The groups are shells around one centre, one inside the other: the same stretched ball of 5 dimensions in 9 sizes.
Known rows, each followed by its group:
[  7  13  -8  29  -5   4 -21  16   8 -17  -8 -11  14] -> K_758
[ 10   8 -27  46 -19   8   0  30   7 -24 -36  -1  23] -> K_927
[-17  -3 -42  26  23 -44  63  16  46  69   6  38  48] -> K_37
[  0  11  13  -2 -24 -10  13 -15 -13   9 -25  -5  -5] -> K_758
[  2  10  52 -24  -8  17 -54 -27 -52 -32   0 -17 -37] -> K_908
[-19   9   2  -1  28 -12 -11  22  14   2  11  15  13] -> K_758
[-17  13  28 -18  34  -4 -42   5  -2  -7  30   1  -5] -> K_830
[ 10  15 -17  41 -11  12 -24  33  11 -36 -22 -13  19] -> K_927
[-12  12  59 -41  10   4 -47 -26 -41 -15  15  -8 -35] -> K_908
[ 10  27  60 -20 -27  29 -76 -17 -46 -62 -14 -46 -42] -> K_956
[ -9  25  47 -28  -6   4 -41  -7 -17 -27  -5 -24 -24] -> K_335
[-14   0 -23  11   0 -39  65  -2  22  59 -14  30  28] -> K_927
[ -3  10   5   3 -30  -6  23   1 -16  -5 -47   5  -2] -> K_335
[ 30  17  24  25 -43  37 -62 -10 -42 -64 -31 -45 -22] -> K_956
[  0  20  47 -27 -34   0 -13 -30 -35 -12 -29 -24 -32] -> K_755
[-11  17  53 -30  25  15 -78  -5 -28 -38  29 -16 -28] -> K_956
[  4   3 -59  58 -25 -24  67  29  37  30 -47  19  49] -> K_755
[ -2  18  25  -3  10   7 -49   3  -6 -23  14 -18  -7] -> K_830
[ -6   2 -37  33   6 -31  47  13  37  48  -4  20  41] -> K_484
[  2  19   6   9 -32  -1   4   7  -3 -17 -42 -14   0] -> K_830
[  4   6 -18  35  -2   7 -12  26   3 -21 -18   5  19] -> K_927
[ 14   5   6  20 -38  16  -7  -5 -37 -31 -46  -7 -10] -> K_956
[-30   8  32 -35  44 -15 -23   2  -5   9  32  19  -7] -> K_37
[ 14   5  13  15  -8   5 -28 -25 -21   2  10 -17  -6] -> K_335
[-28   6  -9  -4  44 -37  20  14  39  49  31  27  29] -> K_37
[ 10  11 -17  32 -21 -13  18  -2  16  20 -16 -11  20] -> K_37
[-12  -6  -4   6  39 -22   0  -8   7  42  40  23  17] -> K_755
[  6  18  -6  25 -15  -1 -10  14  14 -11 -17 -17  14] -> K_908
[ -8  17 -11  16  -2 -12   8  25  24   0 -17   0  20] -> K_484
[-27   6 -32  14  28 -36  46  39  47  37  -5  38  42] -> K_335
[ -7  13  26  -8  15  10 -48   7 -16 -30   9  -6 -10] -> K_484
[ -8  17 -20  25   0 -11   9  36  31  -5 -20   3  28] -> K_830
[ 12  12  51 -10 -16  32 -73 -24 -60 -55  -5 -28 -39] -> K_335
[-14  20  44 -28  14   5 -50   1 -18 -29   9 -12 -21] -> K_908
[ -8   1 -32  27 -15 -23  57  19  16  25 -41  27  29] -> K_755
[ 10  10  22   9 -15  22 -45  -4 -35 -42 -15 -16 -16] -> K_908
[-21   0 -12  -1   8 -34  52   4  13  45 -13  34  20] -> K_927
[-11  16  10   1  19  -3 -29  18  11 -12  11  -3   7] -> K_484
[-15   2 -10   8  32 -22   7  10  19  30  23  21  23] -> K_758
[-25  10 -21   6  21 -34  39  30  41  35  -5  28  33] -> K_37
[-27   9   3 -12  27 -25  13  18  19  20   6  23  15] -> K_484
[ 15  11  27   7 -28  21 -40 -16 -40 -37 -21 -23 -21] -> K_758
[-17  14   5  -3  30 -16 -15  17  24  10  22   5  15] -> K_830
[  1  17  62 -28 -13  33 -76 -11 -63 -71 -16 -23 -46] -> K_755
[ 23   7  -2  38 -19  19 -36  -4 -17 -26  -9 -22   2] -> K_956

New rows, each followed by its group:
[ 15   4   7  20 -12   5 -21 -20 -20   0   1 -14  -2] -> K_37
[-10   8   7   4  19   2 -28  18  -2 -17   6   7   5] -> K_908
[ -2  13  53 -28  -9  11 -45 -27 -47 -26  -2 -17 -36] -> K_758
[ 13  17  22   7 -40  15 -23  -9 -31 -35 -39 -26 -17] -> K_758
[ -2  -7 -48  44  15 -35  52   4  37  67  12  28  48] -> K_755
[-10  22  26 -13  -3   0 -25  10  -4 -23 -13 -12  -8] -> K_908
[-23   9  57 -46  39   0 -56 -14 -31 -11  37   5 -28] -> K_956
[-19   4  56 -46  28  -2 -42 -29 -43  -2  30   7 -32] -> K_956
[ 26  14  -5  42 -40  21 -26   4 -15 -37 -36 -29   2] -> K_37
[-17   6  40 -31  13   1 -27 -11 -36 -13   3  11 -23] -> K_927
[ -3  17  14   1  -2  -8 -14  -4   6   4   2 -15   1] -> K_830
[-12  16  29 -21  10 -18 -12 -18   3  22  19 -10  -6] -> K_755
[  3  -5 -12  21   6 -21  21 -24   1  49  16  11  17] -> K_755
[-13   2 -22  20  13 -15  21  29  16   9 -14  28  27] -> K_927
[ 15  17  45  -6 -15  19 -64 -30 -38 -31   8 -39 -29] -> K_755
[-30   0  -2 -13  50 -37  18   5  24  53  38  35  22] -> K_37
[-29   3  10 -21  40 -32  14  -2  13  44  29  29  11] -> K_908
[  9  18  43 -10 -30  22 -47 -15 -44 -47 -26 -29 -32] -> K_758
[ 23  16   8  31 -23  18 -45  -6 -13 -30  -7 -36  -3] -> K_755
[  6  12 -43  49 -15 -22  38  23  44  27 -22  -1  43] -> K_956
[-27   5   3  -9  38 -13  -7  28   9   0  11  30  13] -> K_755
[  5   2 -56  58  -4 -27  49  20  45  45 -11  13  52] -> K_335
[  6  15 -10  31 -10  10 -22  27   7 -32 -21 -11  14] -> K_908
[-13   4 -58  48  30 -31  38  49  65  38   6  29  62] -> K_755
[ 21   9  43   1 -29  33 -64 -30 -65 -51 -15 -31 -37] -> K_755
[  2  16  20  -1 -15  -4 -13 -14 -10  -1  -9 -17  -8] -> K_758
[ 12  18   2  24 -24   5 -18   4   1 -18 -20 -24   4] -> K_908
[-10   8  32 -17  22  -1 -40 -13 -19  -3  26  -2 -13] -> K_484
[ 18  11  14  24 -23  31 -52   5 -35 -57 -25 -21 -12] -> K_956
[ -4  27  76 -43 -12  30 -85 -13 -55 -72 -10 -36 -53] -> K_755
[ -1  11  63 -34  -4  16 -60 -36 -57 -29   8 -20 -44] -> K_37
[  2   2  -3  16   5 -11  -1 -12  -1  23  12   3  11] -> K_484
[  5   9  -5  14 -33 -20  40 -20   0  33 -30  -3   8] -> K_956
[  5  21  50 -17 -33  26 -52  -9 -50 -61 -36 -29 -38] -> K_37
[ -2  10  15  -6 -29 -11  22 -18 -19  10 -35  -1  -8] -> K_37
[ 13   8 -40  55 -23  -5  23  25  22   0 -35  -1  34] -> K_830
[ 18   5 -38  61 -14   4   0  21  16  -6 -17  -5  33] -> K_956
[  7  23  54 -15 -11  32 -86  -5 -42 -68  -4 -37 -36] -> K_335
[  5  10   3  19  -9  12 -26  13 -13 -31 -18  -7   2] -> K_758
[  8  20   9  17 -16  12 -33  12  -4 -34 -18 -24  -1] -> K_484
[ -1  -2 -70  61   1 -39  75  26  57  63 -15  29  64] -> K_755
[ 11  17  34  -2 -34  22 -39 -12 -42 -46 -33 -26 -27] -> K_758
[-13   3  35 -30   5 -19   5 -38 -27  33  11   8 -18] -> K_927
[ -4   6  36 -17  18  -1 -40 -28 -25   6  32  -7 -17] -> K_927
[-11   5  32 -28 -10 -18  17 -35 -28  28  -9   7 -18] -> K_335
[  9   5 -33  43 -22 -14  36   9  18  21 -30   4  30] -> K_484
[  4  -5 -31  32 -19 -28  62 -14   7  54 -22  20  27] -> K_755
[ 19   7  13  19 -32  14 -22 -21 -35 -19 -22 -20 -12] -> K_908
[-24   8  51 -47  31 -12 -29 -23 -25  11  31   8 -24] -> K_37
[ -4  10 -18  31  20   4 -26  40  20 -23   2   5  25] -> K_755
[ -9   6 -30  25   1 -29  45  16  33  38 -14  18  34] -> K_758
[  6   6  26   3  -2  22 -53  -4 -40 -42  -4  -9 -18] -> K_956
[  2  19  44 -17 -23  17 -42 -11 -39 -43 -24 -23 -30] -> K_758
[  2   6 -49  55   4 -10  19  44  40   4 -16  12  47] -> K_335
[-15  -2 -57  42  19 -37  61  37  52  51  -8  40  57] -> K_335
[-24  10   5 -12   9 -17  18  20   6   4 -19  23   8] -> K_335
